There are 9 hidden switches. A switch that is on adds its own fixed numbers to the row, and there is some noise. The rows also spread widely along 11 directions, which tell nothing about the answers.
In the rows, 128 means zero.
Some rows, each with its switches (1 for on, 0 for off) after it:
[134 117  71  76 115 181  94 131  84 148 130  86 161 155 111 131 127 126
 121 100  94 123 144  98 134 162 119 140 130  89 100 146 109 142  65 145
 103]
1 1 0 0 1 1 0 0 0
[119  73 119 103 137 119  93  94 119 117 142 114 112 126 105 122 114 114
 113 108 113 115 186 123 149 135 100 127 119 107 128 128 137 138 161 121
 171]
0 0 0 1 1 0 0 0 0
[141 160 145 158 149 161 164 179  96 129 153 140 135 125 114  86 166 109
 149 151  74 148 141  94 126 133  92 140 127  82 130 137 135 125  75 106
 120]
0 0 1 0 1 0 0 1 0
[139 134 146 147 163 134 192 164  68 102 174 153 152  93 160  65 155 146
 120 128 118 119 142 191 134 140  57 123 133 140  98  99 150 159 127 134
 103]
1 0 0 1 1 1 1 0 1
[124 124  98 135 128 141 146 152 107  82 141 117 107 129 127 156 136 141
 170 143 141 113 107  85 140 140 110 152  84 107  55 107  65 141 103 137
 111]
1 0 1 0 0 0 0 0 1
[132 165 124 175 117 163 109 143 128 109 122  80 105 129 132 102 166  74
 188 223  75 182 146  92 134  82 109 148 116  74 124 158 115 121 100  59
 126]
0 1 0 0 0 0 0 0 0
[134 128 164 137 175 138 214 131  68  86 179 150  97 108  88 155 155 100
 188 120 109 101 169  75 107 135  78 151  48  68 119  89 130 103 136 111
 176]
0 0 0 1 1 1 1 1 1
[139 179 144 150 134 150 119 125 123 137  82  79 133 142 122  99 172 140
 141 144 115 174 123 162 132  96 123 145 127 128 118 170 161 156 104 164
 135]
1 1 0 0 0 0 0 0 0
[138 112 161 133 161 119 157 115  89 128 149 126 157 118 109  86 146 130
 120 102 119 115 183 194 137 128  79 105 155 131 150 116 198 147 162 142
 140]
1 1 0 0 1 0 1 0 0
[175 103 140  79 140 161 147 128 113 120 152  69 143 113  84 122 175 130
 155  72 126  81 198 114 109 124  95 161  80 110 103 160 169 140 109 163
  88]
1 0 0 0 0 0 0 0 0
[128 118 120 131 168 119 116 100  86 115 128 111 131 109 132  96 116 160
  97  77 112 120 154 199 140 147 107 119 124 127 120 122 172 147 149 188
 138]
1 1 0 1 1 0 0 1 1
[146 122 133  91 122 144 162 146 118 139 137 135 150 136 107 144 159 175
 134  88 148 123 129 111 127 149 114 153  91 116 104 114 125 141  91 176
 139]
1 1 0 1 0 1 0 0 1
[ 99 172  91 150 161 141 108 111  84 125  96 127 134 170 109 150 116 106
 131 116 110 152  83 121 145 156 144 125 154  96 124 131  90 142 100 156
 150]
0 1 0 1 0 0 0 0 1
[128 115 117  97  87 153 117 135 132 142 122 121 114 140 110 144 155 146
 153 158 117 162 134  59 139 127 113 165  80  85 106 127  91 128  84 116
 185]
1 1 0 1 1 1 0 0 0
[117 140 175 123 122 151 149 149 117 112 120 128  96 126 120 115 173 135
 137 149  96 184 150 124 127  80  88 162  54 109 111 149 157 149 118 135
 235]
1 1 0 1 1 1 0 0 0
[127 140 108 155 178 163 117 116  68  91 145  85 104 123 108 125 116  81
 149 115  50 127 179 119 121 134 109 129  96  57 129 138 163 101 128 121
 124]
0 1 1 0 1 0 0 1 0
[119 125 176 146 133 135 171 158 108 103 147 137 105 140 101 132 161 117
 163 166 128 149 164 112 134  88  83 135  92 103 116 111 139 139 142  99
 195]
0 1 0 0 1 0 0 1 0
[138 182 119 147 190 162 145 114  57 119 127  91 131 118 104 114 141 102
 150  93  64 130 134 127 110 152 115 146 107  70 131 147 152 115 100 166
 115]
1 0 0 1 0 1 1 1 0
[136 115 118 102 123 140 105 143 128 149 135 136 140 135 110 136 117 167
 111  69  89 145 142 114 134 161 142 126 114  73 143 119 149 115 102 175
 131]
1 1 0 0 0 1 0 0 0
[130 165  90 107 154 192 111 122  68 141 120  70 155 153  87 134 139  94
 134 104  68 143 140  84 121 147 121 162 114  74 116 176 131 130  50 157
 142]
1 1 1 1 0 0 0 1 1
[113 145 102 155 149 136 114 102  94 142 111 127 135 132 117 102 116 121
 134 142  85 154 127 119 151 164 113 116 146  85 142 117 124 113 108 130
 142]
1 1 1 0 1 1 0 1 0
[150 161 155 141 154 157 143 143 114  85 125  89  86 102 130 112 179 132
 155 118  84 140 143 133 104  94 110 175  38 103  85 161 155 143 109 160
 128]
0 1 0 1 0 0 0 0 0
[160 112 132 110 127 162 155 171  97 109 176  79 145 137 129 137 144 146
 131 101 131 118 198 155 118 107  97 141 108 107 107 116 185 135 124 137
 102]
0 0 0 1 1 0 0 0 1
[116 201 150 177 192 124 151  87  92 120  79 134  98 126  98 110 161 122
 160  98  91 146  99 142 124 142 133 139 103  96 149 145 144 123 123 188
 168]
1 1 0 1 1 0 0 0 0
[ 88 133 124 137 123 144 124 152 101 133 139 169 143 158 109 118 129  79
 142 178  96 173 122  86 161 133  91 116 162  92 140 122  82 146 105  79
 193]
1 1 0 0 0 1 0 0 0
[151 127 143  94 140 143 179 103 116 163 118 141 155 128  65 102 212 124
 164 140 152  94 133  45 128 156  81 167 104 131 102 149  91 146  58 122
 146]
0 1 1 0 1 0 0 1 1

New rows, each followed by its switches (1 for on, 0 for off):
[152 167 139 135 133 171 167 203  97 136 154 118 159 173 104 147 147 143
 151 116 127 142 134 114 121 128 124 132 146  85 124 116 141 129  80 143
  94]
0 0 0 0 0 0 0 1 0
[151 165 117 126 148 158 162 153  75 153 130 120 173 161  97 127 148 148
 137  86 119 114 117 125 122 168 126 129 165  99 129 124 132 135  76 172
  81]
1 0 0 0 1 0 1 0 0
[142 140 146 135 145 140 119 122 120 134 134 111 142 106 116  85 158 118
 132 120  78 156 167 142 130 118 105 140 120  96 152 154 176 127 115 136
 147]
1 1 0 1 0 0 0 0 1
[140 103 139  93 150 155 162 133  84 113 155  99 152 132 107 119 152 125
 127 105 140  99 177 151 128 121  76 135 102 140  86 128 157 164 125 142
 130]
0 1 0 0 0 1 0 1 1
[126 135  84 115 104 156  77  91 130 147  84  48 136 193  90 171 131 103
 161 164 145 153 138  83 148 117 146 140 147 100 116 147  99 133 106 115
 142]
0 1 0 0 0 0 0 0 0
[ 91 165  96 146 185 143 116 105  58 104  98 135  97 145 121 126 115 112
 118 106  89 134  84 128 138 163 121 135 107 106  88 137  84 151 108 169
 157]
0 0 0 1 1 1 0 1 0
[100 137 153 149 155 119 159 122 104 124 127 170 122 138 113 127 135 128
 123 129 110 166 143 133 146 135  99 119 116 109 151 102 152 123 138 132
 217]
0 1 1 1 1 1 0 0 1
[126 163 157 160 133 160 185 148  97 120 140 112 133 152  85 128 182  72
 200 192 121 155 165  79 134  98  80 141 127  85 142 127 136 118 107  69
 174]
1 1 1 0 1 0 0 0 0
[149 102 119  85 108 162 123 125 111 151 128  74 152 168  85 160 144 140
 137 117 147 124 178 104 130 121 115 142 118 108 110 130 147 140 105 138
 150]
0 1 0 0 1 0 0 1 1
[136 110 116 119 133 125 149 101 117 132 134 145 130 126  99 122 152 122
 167 135 137 103 137  79 142 164 101 131 121 100 118 100  92 121 116 110
 118]
0 1 0 0 1 1 0 0 0
[129 136 151 126 146 130 115 128 126 178 125 149 163 143  86  97 138 127
 101 103  93 167 155 122 138 144 121 122 170  93 191 148 168 125 103 146
 174]
0 0 0 1 0 0 0 1 1
[145 174 127 168 141 161 138 126 101 106 128  57 118 143 114 156 146  99
 183 165  96 166 163 119 113  93 129 149 102  63 138 128 166  96 125 105
 136]
0 1 0 1 0 0 1 0 1
[109 153 126 129 179 159 139 103  64 110 125 107 127 138  83 111 159  51
 152 134 100 123 141  95 130 126  86 152 120 111 106 171 106 157 101 117
 171]
0 0 0 1 0 0 0 1 1
[117 136 105 144 182 122 134  61  75 115 116 106 139 118 109  98 131  95
 149 119 126 105 147 152 148 157  90 120 147 120 130 123 128 129 146 134
 128]
1 0 0 1 1 1 0 0 1
[127 165 105 150 162 147  92 105  90 136  99  94 124 136 124 115 116 129
 116 117  60 163 120 146 129 144 139 126 124  84 136 144 151 125 110 164
 130]
0 1 0 0 0 1 1 1 0
[110 118 120 105 153 149 107 116  88 125 140 124 154 126 117  81 146  80
  99 119  85 135 155 138 144 132  80 135 144 127 117 169 131 169 106 117
 155]
0 1 0 1 0 0 0 0 1
[114 107  90 141 139 131  79  87 111  95 138  78 112 108 126 112 112  80
 153 157  92 136 169 122 151 121 100 131 127  91 119 140 113 123 149  95
 135]
1 0 0 1 0 0 0 0 1
[156  83 140 106  97 122 109 106 159 152 125  82 123 129 111 126 148 173
 134 142 148 143 191 125 139 107 114 143 106 114 133 117 170 119 141 128
 159]
0 1 0 1 1 0 0 1 0
[141 116 131 143 131 119 151 143 124  89 145 113  89 138 123 182 119 174
 158 100 156 116 151 131 129 127 136 135  82  91 111  72 139 109 163 160
 127]
0 0 0 1 1 0 0 0 0
[137 152 128 104 110 159 150 151 125 154 112 129 140 155 103 135 179 149
 150 158 145 153  96  60 130 135 112 171  99 119  85 140  72 151  50 136
 155]
0 0 0 1 0 1 0 1 1
[124 155 106 123 161 147 122 127  94 121 117 119 133 144 111 134 138 126
 126  89 111 125 107 115 130 152 131 146 118 106 103 147 108 146  91 173
 119]
0 0 0 1 0 0 0 0 1
[139  83 122 127 120 115 137 160 118 130 186 153 180 125 132 106 111 155
 118 116 144 117 173 165 158 154  95  89 190 115 143  73 148 135 145 119
  85]
1 1 0 0 0 0 0 0 1
[153  83 134  95 128 136 156 112 122 127 168 130 134 104  70 130 163 107
 187 116 124  78 187  43 128 154  93 149  95  74 131 119 111 107 114 102
 123]
1 0 0 0 1 0 0 0 1
[150 146 137 145 103 136 127 174 147 163 137 151 151 134 136  93 160 165
 129 165 114 174 113 104 141 137 118 137 155  98 135 120 115 129  71 116
 112]
0 1 0 1 0 0 0 1 0
[124 144 105 110 155 184 144 132  49 111 148  87 146 150 111 115 154  66
 141 131  90 119 163 120 124 129  76 147 120 103  95 152 129 149  93 103
 130]
0 1 0 1 1 1 0 0 0
[148 167 142 150 155 126 115  88 146 172  81 115 129 133  92 112 146 159
 142 100  92 163 130 124 125 151 159 129 123  77 181 138 174  95 109 181
 130]
0 1 0 0 0 1 0 1 0
[124 148 106 119 145 153 125 138  91 132 126 152 138 118 137 100 142 154
 113  96  78 144 100 123 134 168 119 146 109  95 108 133 109 140  72 171
 128]
1 1 0 1 1 1 0 0 1
[157  71 100 100  97 130 101 107 154 130 163 109 129  77 126  96 146 128
 161 158 106 119 178  64 143 147  92 157  97  82 117 119  96 104 109  84
  98]
1 0 0 1 0 1 0 0 1
[112 101 131 104 121 131 112 135 131 164 133 158 154 153  99 124 123 135
 106 128 121 156 141  98 156 147 112 116 150 107 145 122 117 141 107 127
 180]
0 0 0 0 0 1 0 1 1
[146  82 121 101 123 120 120 106 141 142 158 130 137 107  91 124 129 129
 152 106 112 114 180  75 142 164 107 133 117  72 159 109 125  95 128 117
 129]
1 0 0 1 0 1 0 0 0
[140  94 110 104 107 154 104 165 112 129 159 104 157 126 136 107 126 150
 112 130 111 139 163 142 146 127  99 130 138 112  97 125 135 154 102 131
 108]
1 1 0 0 0 0 0 1 1
[175 157 126 142 142 145 124 111 139 129 115  85 115  77 129  79 176 145
 168 124  74 139 142 105 115 139 122 167  77  77 127 156 144 101  88 152
  75]
1 0 0 1 0 1 0 0 0
[ 95 138 120 113 166 142 128  85  77 113  93 128 102 119 115 102 152 130
 109 115  99 139 106 127 140 143  88 162  64 140  71 160 105 171  97 178
 216]
1 1 1 1 1 1 0 1 1
[129 147 137 158 165 138 147 114  88 103 142 115 125 116  98 128 139  88
 173 130  85 130 157 119 126 129 110 127 116  73 149 122 148 112 137 122
 142]
1 1 0 0 0 0 1 0 1
[161 135 145 118 148 157 165 140  94 151 150 116 165 120 118  87 167 148
 122 106 109 131 176 154 117 135  88 137 125 112 137 128 188 131  96 145
 117]
0 1 0 1 1 1 0 1 1
[148 131 110 132 163 137 141  92  89  95 138  74 135 108 116 116 149 118
 163 111 137  90 160 153 129 135  95 140 112 120  99 127 142 134 138 146
  86]
1 1 0 1 0 0 0 0 1
[137 179 174 195 167 120 189 119 112  95 114 111  95 125 100 151 162 131
 198 145 121 149 137 131 121 109 123 133  83  85 146 103 169  97 155 146
 162]
1 1 1 0 0 0 1 0 0
[162 180 141 157 153 146 167 111 113 141 112  99 129 132  95 134 166 140
 186 111 109 143 150 114 113 140 136 143 105  61 169 114 173  80 111 154
 123]
1 1 0 1 1 1 0 0 0
[113 154 103 122 165 151 146 104  62 142 123 145 167 137 106  92 152  93
 134 122 100 123 113 113 142 173  89 132 158 112 126 138  97 145  84 128
 136]
1 1 0 1 1 1 0 0 1
[135 127 124 106 150 150 102 120 102 132 109 102 111 131 121 121 127 171
  92  65  78 140 143 155 122 141 136 140  76 101 110 148 171 140 109 202
 145]
0 1 0 0 1 1 0 1 0
[132 161 135 133 149 159 172 132  87 108 133 100 115 147  73 157 171  90
 203 146 137 116 132  54 122 124 102 168  88  83 101 134  88 128  95 120
 152]
1 0 0 1 0 0 0 1 0
[142 122 136 160 137 120 155 120 117  82 155  88 112 118 123 145 137 129
 184 143 155 118 172 148 139 110 101 128 105 102 119  84 149 114 175 117
 119]
1 1 0 1 0 0 0 0 0
[151 112 117 126 119 143 122 120 127 114 158  90 113 120 101 152 139 102
 180 150  97 132 179  66 123 125 118 152  91  54 138 115 127  91 123  87
 130]
0 1 0 1 0 0 1 0 0
[187 124 114 131 127 118 126  87 142 161 123 103 139  80 121  96 156 202
 154 109 116 113 141 115 121 174 135 150 109  85 140 105 146  91  99 167
  65]
1 1 0 1 1 0 1 1 1
[141 124 172 144 154 119 189 132 106 109 163 146 127  97 110 106 159 130
 160 117 124 126 185 139 129 124  81 130  99  97 153  96 174 111 154 125
 157]
1 0 0 1 1 1 0 0 1
[154 179 107 125 134 172 143 157 104 159 124 112 171 168 100 156 155 141
 149  97 113 141 110  86 116 160 152 149 140  72 139 129 125 113  52 164
  88]
0 1 0 1 0 0 0 0 1
[135 166 148 150 187 153 193 142  75 113 151 163 133 110  91 101 178  89
 167 105  74 106 136  84 117 159  90 144 102  78 136 135 134 117  81 127
 119]
0 1 1 0 1 0 0 0 1
[142 148 145 152 120 161 151 158 117 109 134  68 115 154 120 159 144 122
 164 171 112 175 174 121 126  84 110 140  89  89 122 121 174 109 129 108
 158]
0 0 1 0 0 1 1 0 0
[137 144 145 124 161 140 159 124  91 150 130 155 142 123  88 106 151 123
 139  91  80 127 139 103 124 164 109 130 123  79 157 130 142 118 102 150
 147]
1 0 0 0 1 1 1 0 0
[117  95 118 104 102 137  97 148 136 163 149 148 166 153  90 129 117 113
 125 131 104 156 163  78 158 143 117 117 173  77 168 127 119 128 104 104
 169]
1 0 0 0 0 0 0 0 1
[125 113  93 118 106 144  86 105 141 130 123  91 109 150 109 168 115 122
 158 149 107 159 149  67 142 135 142 143  99  60 132 115 104  94 118 108
 155]
0 1 0 1 0 1 0 0 0
[116 173 135 154 169 132 152 110  80 133 103 118 161 168 103 124 146 112
 131 133 143 143 114 172 140 129 115 110 177 141 130 130 144 161 128 150
 150]
0 1 0 0 0 0 1 0 1
[125  76 140 112 147 133 141 160  83 100 192 153 128 101 132  97 109 142
 102  88  82 115 192 166 136 139  73 107 104  92 119  95 169 137 153 135
 143]
1 1 0 0 1 1 0 1 0
[102  63 148  96 126 111 143 130 117 124 167 200 130 119  88 120 137 122
 129 111 123 111 160  88 155 150  80 121 116 108 130 102 102 151 138 110
 206]
1 1 0 0 1 0 0 0 1
[161 140 153 127 121 141 174 169 116 156 146 152 165 124 111  90 182 157
 146 137 123 129 132 104 127 142  96 139 148 110 129 122 128 140  78 129
 103]
1 0 0 0 1 0 1 0 0
[131 150 187 146 147 116 193 167 125 142 141 200 148 137  89 128 166 163
 149  93 138 141 118 121 130 146 121 121 129 101 163  97 151 129 115 168
 164]
1 1 0 0 0 0 0 0 1
[111 111 102 142 175 128 121 102  80  93 159 124 126 106 114 114 103  80
 148 105  81 107 168 136 144 161  95 108 131  80 136 111 129 115 156 121
 114]
1 0 0 0 0 1 0 0 1
[128 138 135 165 151 109 115  90 133 108 110  97  98 124 111 122 133 116
 157 141 122 145 154 138 143 115 122 129 119 102 144 127 148 116 165 127
 148]
0 0 0 1 0 0 0 0 0
[172 146 118 146 140 128 134 107 141 148 121  98 141 123  94 137 144 158
 180  96 123 114 147 105 125 160 157 130 130  65 162 109 150  80 117 164
  63]
1 1 0 0 0 0 0 0 0
[120  89  88  89 139 144  86  61  90 142 111  72 145 155  93 125 117 102
 118 125 131 110 174 127 150 146  97 120 139 127 105 140 125 151 132 125
 153]
0 1 0 0 1 1 0 1 0
[140 185 152 173 134 145 170 152 112 149 107 120 138 164 109 153 141 175
 163 133 127 181 127 146 129 120 145 119 126  77 163  91 176  99 116 165
 159]
1 1 0 0 1 1 0 1 1
[119 191 140 163 175 156 165 163  51 115 132 137 125 141 117 116 141 126
 132 109  78 150 103 138 118 138 111 140 120  90 118 132 135 143  92 169
 150]
1 0 0 1 1 0 1 1 0
[138 117  95 119 133 162  99 141  99 110 145  68 136 155 117 155 108 121
 131 101 105 124 170 138 132 130 130 125 128  85 114 127 152 127 127 140
  89]
0 1 0 0 0 0 0 0 0
[111 153 100 157 135 145  97 117 111 133 108 117 120 139 120 123 113 118
 147 145  71 175 128 116 146 140 137 121 134  62 151 126 125 106 114 128
 151]
1 0 0 0 1 1 0 0 1
[123  96  95 116  96 131  95 135 131 126 144 123 122 140 122 144 117 122
 145 173 119 144 128  62 151 143 117 142 132  89 106 111  63 130 106  86
 138]
0 0 0 1 0 0 1 0 0
[178 132 125 142 146 122 148  92 135 131 126  90 125 102 124 123 151 179
 163  97 130 115 168 146 118 150 135 140  95  89 144  96 183  80 136 165
  77]
0 1 0 1 1 1 0 0 1
[157 163 136 136 139 176 157 181  88 124 147  82 164 132 135 106 160 153
 122 117 104 157 158 165 119 110  96 151 112 113 106 142 187 142  80 163
 106]
1 1 1 1 0 0 0 1 1
[ 85 146 165 147 142 135 147 142  98 105 122 143 107 158 111 129 149  90
 131 168 120 180 144 138 148  80  84 133 119 128 124 137 138 167 145 106
 252]
0 0 0 1 1 0 0 0 1
[136 121 126 142 151 107 197 120  88 146 148 184 170 125 109 118 140 171
 150 128 166 102 108 116 149 195  92 107 157 120 128  52 100 118 111 138
 114]
1 1 1 0 1 1 1 1 1
[115 111 107 115 138 112 123 112 114 126 120 145 138 136 118 120 126 161
 112 103 158 116 100 124 161 170 110 130 144 147  94 114  83 160 114 169
 134]
1 0 1 1 0 0 0 0 0
[162 114 118 150 124 109 137 123 136 140 153 138 128  92 127 121 124 189
 157 127 118 126 143 103 133 169 130 131 124  68 147  72 125  86 120 138
  92]
1 0 0 1 1 0 1 1 1
[165 129 163 108 135 145 183 175 112 159 162 155 166 137  92 123 166 160
 125  81 118 120 161 113 115 149 112 132 130  94 151 116 175 129  93 154
 123]
0 0 0 0 1 0 1 0 1
